The rows come from 5 hidden closed curves, with some noise, and rows from the same curve form a group. Each curve winds through 6 dimensions. The rows are also pushed far along 4 directions, which tell nothing about the answers.
Some rows, each with its group after it:
[ -8   8 -12  42  -2 -16  -6  43  -5  12  13  24  27  17   3  65 -82 -35
 -23] | j_405
[ 64  66  20  16 -29  38  13  -1 -52  24 -45 -18  41 -36  35 -27  26 -11
   2] | j_977
[ 21  14   3  -9  24  -9   3 -12   0  -2  -6   9  -6  -2 -12 -14   1  12
  -8] | j_505
[ 42  20  -8 -14   3 -47  11 -13  14   2  19  -8 -13 -14  11 -14   4  21
  -1] | j_857
[ 28  26   2   2 -30   6  -8  14 -35  29 -15  -2   6  -1  15   3 -13  -5
 -13] | j_405
[-26 -46 -24  13  35  26   4  43  41 -64   1  43  17   9 -18   3 -38 -16
  20] | j_405
[ 20  11   1  -9  17 -37   6 -21  31   2  19  -9 -36 -15  -1 -11  29  45
  -3] | j_651
[ 12  11  -1  -7  -2   3 -19   3  -8  -5  -3   3   6  -6 -11  17  12  15
  13] | j_857
[ 47  44   9   9 -32  12  -4  10 -64  49 -25  -8  19  -1  19   3 -14 -13
 -14] | j_405
[ -2   4  -3   9  15 -23 -17  19  -4  28 -10  26  -5  27 -21  33 -39 -13
 -24] | j_857
[  3  32   9   8 -11 -13   6  -7 -11   7   3 -20  -5  -1   5   6  10  19
 -24] | j_651
[-34  18   9 -20  21 -23 -39  -5 -14   2  -8  25 -29  39 -41  15 -15  17
 -50] | j_505
[ 25  21  -7  -3  -1 -23   2   5   4   2 -11   2 -36   1   1 -37  24  40
 -22] | j_405
[-20  -5  -4   8   3  -2   2  12  21 -25   2  23   7   2  -1  18 -15 -20
   1] | j_651
[  8 -12  -2 -13   1  -8   8  -4  20  -2 -15  11 -16  -4   7 -35  20  -4
   3] | j_505
[ -9  26  -4  21 -28 -22   5  17  -8  20  -1 -15   7  15  12  30 -15  -6
 -29] | j_505
[ -4 -15 -10  12  44 -19  14   0  25 -23  24   8  -4  13 -16   5 -17  15
   6] | j_857
[ -2  -2 -15  -3  15 -29   4   2  21  -8  10   6 -42  15 -10 -25   7  39
 -26] | j_651
[-13 -21 -13 -14  -1   6  -5   7   9 -18  -2 -10 -27   7 -14 -33  27  37
   1] | j_405
[-23 -32   1 -30  -9  29 -13  -8  -4  -5 -15   9 -10   7  -5 -29  23 -14
  16] | j_405
[ 18   9  10   5   6  22 -17  12 -14  10 -11  21  24  -8  -3  28 -21 -21
  14] | j_651
[ 39  43   2  38  20  -3   3  10 -22  12  11  -6  16  -1   2  28 -20  24
  -8] | j_977
[  0  18   7  -7  17 -16  -1 -12   4   5 -30  18 -12  14 -11 -28  23   6
 -17] | j_977
[ -9   0   3  -1  -3 -19 -16   9   3  40   0 -11 -28   7 -14  19 -13  12
 -28] | j_651
[ 12  -3   6  -8  26 -24   0 -26   8  14  18   1  -4  -1  -7  15  -4   1
  12] | j_977
[-33 -11   6 -15   2   7  -8 -18   6  -2   6 -20 -30   6 -15 -13  43  35
  -5] | j_857
[ 22   7 -12  12  10   9   5  23   2 -18 -13  14   3  -2   0 -20  -7  12
  -3] | j_405
[ 86  -1  -4  28  12  38  58   3 -10 -18  15 -35  93 -57  45  -1 -22 -38
  81] | j_857
[ 46  36  11 -15  -9 -31  12 -47  -8  23  15 -27 -22 -21  19 -32  52  37
   5] | j_405
[-11  13 -12  28   5 -28  -3  33   2   8  -5  31   0  31  -5  27 -48 -15
 -38] | j_505
[-23  -5 -19  42  11 -29  17  34  21  -2  15   6   3  23  -1  36 -46  -4
 -27] | j_651
[ 32 -32 -17 -16 -30  15  30  -7  15 -37  33 -48  17 -44  33 -34  28  13
  56] | j_505
[ 44 -35 -32  14 -10 -11  25  27  40 -24  60 -19   2 -37  32   3 -30  18
  44] | j_651
[ -3  -5 -20 -15  -8 -48  -6  -3   4   6  17  -9 -24  24  -8   3  12  29
  -6] | j_505
[-13   9   3   8   1 -12  -3   9  16  -7  -3  14   0   3  -4  14  -3  -7
 -11] | j_977
[ 10   5 -12  41  14 -12  -7  46 -17  29  -3  33  33  26  -2  61 -88 -42
  -8] | j_977
[ -3  20  -2  -3  -7   6 -18  -3 -10 -12 -14  23 -16  10  -2 -14  40  23
  -5] | j_651
[-19 -15  12 -17  -3  53 -13  -8 -13 -15 -31   4  20  -7  -9 -13  37 -14
  31] | j_651
[ 85  23   4 -15 -25  24   9  -8 -20   3 -24 -11  32 -44  34 -39  36  -4
  51] | j_857
[ 25  12  15 -21 -27  27  -2 -20 -39  17  -9 -27  15 -23  16 -17  17  -8
  17] | j_977
[-33 -26  -4  -1  31   9 -24  27  21 -34 -17  62  18  22 -29  25 -39 -43
  10] | j_857
[ 61  24  -6  29  -1 -21   7  21 -19  47  -4  -2  22  -5  15  29 -43 -17
   1] | j_857
[ 83  41  -2   9 -18   5  39  -9 -50  12   6 -36  51 -30  42 -27 -14 -10
  17] | j_977
[ 11  34  18 -15 -21 -47 -18 -16  18  50  -4 -18 -62 -12  -1   1  32  39
 -45] | j_505
[-10 -17   6 -53   5   2   4 -41  13 -21 -29  -6 -31   1 -10 -80  79  21
  12] | j_977
[ 43   7   1 -10   1  13   3  -2   2 -12 -20  16   5 -22  15 -34  31   1
  32] | j_857
[ 13  -1   8   2   1  22  17  -2  21 -14 -13  -8  -5 -34  15 -33  22   5
   4] | j_505
[ 59  18 -15  36  15 -19  21   9  15  -4  44 -20  13 -28  20  27 -12  30
  27] | j_977
[ 21  18  10 -14  -9 -50  -1 -23  19  47  -1 -23 -45 -17   4  -8  24  27
 -23] | j_651
[ 16  19  10   9 -25   7  -3   8 -16  23  -9  -9  22 -18  20  20  -6 -22
   3] | j_857
[ 11  14 -16 -10 -22 -24   7   1 -21  -2   0  -5   5  18   9 -14  -2   2
 -11] | j_505
[ 38  42  -4  60  11 -45  -8  25  17  37  37   0 -12 -11   7  79 -31  34
 -13] | j_977
[ -8 -22  -1 -23  13 -11 -11  -7  14  10 -15  15 -18   9 -15 -15  11  -4
   2] | j_857
[  3 -20 -13  18   5  17  -4  24   0 -19  28   5  28  -6  -1  42 -38 -12
  28] | j_405
[ 34  30   3  18  -7  29  21   1 -28 -18   5 -23  41 -22  24  -8  -4  -1
  12] | j_857
[-25  -5  -3 -15  -8  28 -10  10  -8 -34 -22  13  -7  13 -11 -33  19   9
 -13] | j_977
[ -9   3 -18  -5  -2 -67  -5  -6  33  11  23 -12 -61  21 -12   0  37  63
 -25] | j_505
[-21   4   8  -2  -5  21   0 -11 -32  -3   2 -15  18  13  -6   1  -6  -8
  -7] | j_405
[  3  16 -12  36  20 -13  -2  29  -6  -3  25   2   9  13 -12  46 -47  22
 -24] | j_505
[ -7 -10   2 -10  -2  33  13   2   1 -33 -23  21  19  -3   8 -43   0 -33
   7] | j_651
[-27 -24  -3 -11  24   7 -23  10  29 -19 -14  46 -13  14 -26   3  -3 -12
   5] | j_405
[ 14   4   4  17  15  25  -5   5   5 -11   6   8   7 -17   1  12   9  11
  22] | j_977
[ 40  16 -29  39 -33 -65  -1  38  24  44  50 -20 -31  -9  29  57 -36  35
 -15] | j_651
[ 52   5  -3 -28 -36  19  18  -8 -37  -4 -10 -25  41 -21  30 -39   6 -24
  32] | j_505
[  7 -41 -20  -6  -3 -18   2   0  32  -3  40  -1 -22  -8  10  -1  -3   8
  30] | j_405

New rows. What belongs after each?
[-13 -33 -37  30  -2 -17  -5  41  34 -24  42  14  -9  10   4  39 -31  20
  15] | j_651
[ -1 -29   3  -3  13  22  11  -1  46 -23   1  -3 -15 -36   3 -29  23  11
  20] | j_505
[-62 -39  -9   7  25 -19 -22  27  30   7  16  19 -22  29 -37  54 -56  -7
 -29] | j_651
[ -6  10  21   1   9  19 -12  -4   0  19 -24  -1  -9 -12 -13   5   9   4
 -17] | j_505
[-54 -39 -26  -8   7 -37 -27  20  55 -33  37  20 -60  25 -29  17   0  45
 -17] | j_977
[ 29   7  -8   0 -29 -33   8   6  18  18  17 -16 -21 -23  27  -2   3  14
  -1] | j_651
[ 17  -1 -16  19  -8   4   2  36  -3   8  -9  -6   7   2   5   9 -21   4
  -6] | j_405
[-20  45  16  10   8 -29 -26  -7  -1  19  -8  14 -31  16 -18  30  14  30
 -49] | j_977
[ 45  29   0  -5 -55   9  17  -6 -36  21  -6 -51  12 -26  37 -32  36  14
   5] | j_505
[ -6  -1   5  -9  34   3 -14  -3   1  -9 -14  25 -12  15 -32  -7  -9   8
 -13] | j_505
[ -5   4 -10   9   7 -14 -18  26  26  -7  -5  22 -20   3 -13  19  -8  17
 -12] | j_405
[  5 -60 -34   4  21 -22   9  19  47 -20  46  12  -2   0   0  17 -39  -4
  40] | j_977
[ 18 -11   5  -7  15  -6   0 -18  15  20   4   3  -3 -15  -1   2  12  -5
  28] | j_977
[ -5  27   2  12 -10  -6  -1   2 -35  18   5 -20   3  16  -5  16 -15  14
 -33] | j_405
[ 53 -39 -29  26   4  15  18  35  39 -20  26  19  38 -36  34  17 -31 -27
  80] | j_651
[ 39 -26 -17   6  21 -15  32  -7  29 -28  53  -9  22 -29  20   2 -24   0
  47] | j_977
[-42  21  25  -2  12   4 -38  -1 -10  30 -35  21 -23  20 -34  25  -4  -4
 -49] | j_505
[ 47  17   1   8  -4  10   3   4 -16   4   9 -12  13 -23  13   1 -10  13
  12] | j_651
[-46 -23  11 -55  29  10 -12 -37  17 -38 -32  22 -35  18 -36 -60  55   8
  -8] | j_505
[  2  -8 -12 -15  15 -56  -5  -4  49 -14  23  19 -30   1 -10   5  -4  12
   0] | j_857
[-55 -31 -17 -11  23 -28 -35  14  12  -7   8  27 -23  53 -43  36 -28   8
 -18] | j_505
[  2  14 -16  10 -21 -47   1  16   8  25  10 -26 -40   7   0   4   2  45
 -39] | j_405
[ 28  13 -18  32   8 -50  -1  26  -5  42  24   7   4  21   0  57 -65  -4
 -16] | j_977
[ 12 -12  -5   1  14  13 -16   3   5  -8   9  19   4  -5  -6  13  -1   2
  29] | j_405
[  0 -31  -1 -38  18  15  -2 -29  -9 -15   1  -3  -3   6 -14 -36  16   0
  27] | j_977
[  7  73  35 -16 -18 -13 -16 -38 -60  48 -32 -29  -7   9 -11  -2  37  19
 -46] | j_977
[ -1  -4   3   2 -13   7   8  -6   0   6  12 -17  22 -15  11  16  -8 -21
  19] | j_405
[ -8 -15  -6   9  15  27  -4  19 -11   1 -14   7   8  11 -15   4 -18  -5
   5] | j_651
[  9  13   5  18  19  -1 -17  -1   2   7  14   8 -14  -4  -9  30   0  30
   1] | j_977
[ 14  11   4   2  25   2   7  -1  -7  -3 -18  15  20   6  -9  -5 -12 -15
  -4] | j_505
[ 20  -5 -12  -2  -1 -10  14  -7   8 -25  32  -6  -5 -12  16 -16   1  17
  13] | j_405
[ 18  19   9  12   7  16 -24  15 -18  21 -12  25  20  -1  -8  40 -28 -18
   5] | j_651
[-14  15   2  11  23  14  -6   7 -15 -13 -10   1   0  17 -23   2  -5  23
 -27] | j_505
[ 21 -10   2  -2  -8  51  10   0 -42   4 -15   4  44  -3  13 -16 -17 -39
  30] | j_405
[ -2  24  14   8 -22  16 -14   6 -22  21 -25   5  22  -4   5  25  -6 -29
  -3] | j_651
[  8  14  16  16   3  43  21  -8 -45   3 -11 -33  43  -6   6  -7  -8 -15
   2] | j_857
[ 20   6  -7  19  16 -12   3  19  16  10  -6  20  -7   3  -1   3 -22   0
 -11] | j_505
[  1  12  10 -38 -11 -35   0 -37   6   9   9 -28 -28  -9  -5 -24  33  24
 -17] | j_857
[ -6  33  10 -10  10 -23 -10 -21 -18  12 -20  -1 -22  24 -22 -14  28  27
 -34] | j_977
[ 13 -18  -9  14   2   1  -4  19  15  -2  19  17   7 -12  10  24 -34 -18
  20] | j_977
[ 15  50  12  12   8 -26  -4 -11 -35  34 -12 -12   1  19 -12  21  -3  18
 -34] | j_977
[-66 -25   6 -39  35   1 -21 -17  29 -59 -17  51 -30  33 -42 -32  16  -1
 -18] | j_857
[-15 -15 -19  50   5 -21  -5  48  33  13  16  26  24  12   4  80 -59 -32
   8] | j_651
[-68 -49  -6 -43   4  14 -32   4  29 -26 -29  24 -52  29 -41 -40  40  16
 -14] | j_405
[ -4  10   1  -7  -1 -32   3 -23   6  -7  26   0 -23   2   6  -3  11  24
 -14] | j_405
[-49 -30 -13  26  24 -28   1  13  18  -3  46   9   4  34 -14  59 -61 -20
 -12] | j_405
[ 26 -30  -4 -12  -2  49   7  14   5 -34 -11  14  54 -33  16  -9 -11 -50
  66] | j_857
[ 39  65  26  14   2  16 -18  -8 -73  47 -33   7  27  15  -4  18  -7  -7
 -20] | j_405
[-24  16   0   7   3 -56  12 -10  15  18   5 -10 -38  30  -8  -3   3  21
 -53] | j_405
[  3  19   7  -4 -21  -5 -23   0 -31  44 -21   2 -19  17  -4   4   4   1
 -28] | j_405
[  2  -6 -20  32  37 -36  -3  38  11  -7  34  25  28  26 -23  73 -98 -20
 -11] | j_857
[  6  10   3  14  14  16  -5   5 -13 -16   9  23  16   0  -2  15 -30 -10
  -2] | j_977
[-65 -29  15 -22  22  42   7 -24  -6 -41 -14  -2   3  17 -23 -32  15 -10
 -10] | j_857
[-10 -17  -6 -16  13   3   1  -7 -15  -6  -3  10  13  21 -14  -8 -23 -21
   3] | j_977
[ -3   7   4 -40 -12  -1 -19 -18 -30  -3 -13  -7  -3  14 -14 -27  15   6
 -10] | j_505
[ 32   2  -3 -11  19 -23   5 -11  17  -1   8  -2 -25 -13  -6 -18  12  32
   6] | j_505
[-27 -25  -8  19  45 -15  -5  14   1  -7  29  28  24  36 -29  55 -78 -30
  -2] | j_977
[ 44  17  -4   9  -3 -20   1  13   8   9  -3  17  16 -14  12  19 -16 -16
  14] | j_857
[  6   5   7  -3  -3  28 -13  11 -25  15 -33   5  -7   5  -7 -19   0   1
 -15] | j_505
[ 35  29  -4  64   3  -6   7  33  -1  28   7   9  25  -8  22  54 -34  -7
   4] | j_857
[ 12  40  13 -16   0   2 -36  -2 -31  20 -42  27  -6  14 -18  -2  20   5
 -20] | j_857
[ 22  33  -6  13 -15  -5  10   3 -11 -10  -2  -6   3  -1  18 -15  27  25
  -3] | j_651
[ -4  12   5  -5   0 -10 -30  10  -2  10 -17  29   4   8 -15  27 -10 -14
  -5] | j_857
[-31 -23  -1   9  12  17  13  -5 -16  -8  12  -1  28  20  -4  17 -31 -35
   7] | j_405
[ 26  44  25   3 -12  44 -12  -8 -40  24 -44  -2  10 -15   6 -18  34   4
  -3] | j_977
[  4  14   8   1   0  30 -32   8 -24   0 -19  26  10   4 -12  19  -2 -11
   8] | j_651
[-80 -11  12   0  24  16 -21  11 -11  -8 -22  16  -2  45 -47  23 -36 -16
 -50] | j_651
[ -2 -36  -2 -49 -11  23 -10 -17  28 -38 -13   5  -3 -26  -1 -47  50  -7
  49] | j_857
[ 18  31   8  13 -26  -3  14  10 -27  22 -15 -11  23  -4  23   4 -22 -25
 -23] | j_405
[ 10 -59 -15   3   2  39  21  16  19 -20   8   1  43 -21  17  -6 -21 -48
  66] | j_405
[  2 -22 -10   8  32 -41   0  -4  17   9  46   6  -3  12 -12  49 -45   1
  11] | j_977
[  7  -6   4  29   7  29  20  23 -10   6 -18   1  64  -4  11  28 -45 -60
  21] | j_405
[ 13 -16  -9  -4 -10  12  14   7  34 -36   2   0  -1 -31  20 -28  26   2
  30] | j_977
[ 12 -39 -22 -14 -11  -9   8   0  30 -16  47 -27  -9 -24  11   0  11  21
  42] | j_977
[ 48  69  35 -27 -21  44 -15 -24 -77  25 -86  10  24  -5   5 -59  49 -16
 -13] | j_857
[ 28   1   6 -18   6  28   8  -8 -40 -11 -14 -12  44  -4  -3 -21 -19 -20
  17] | j_857
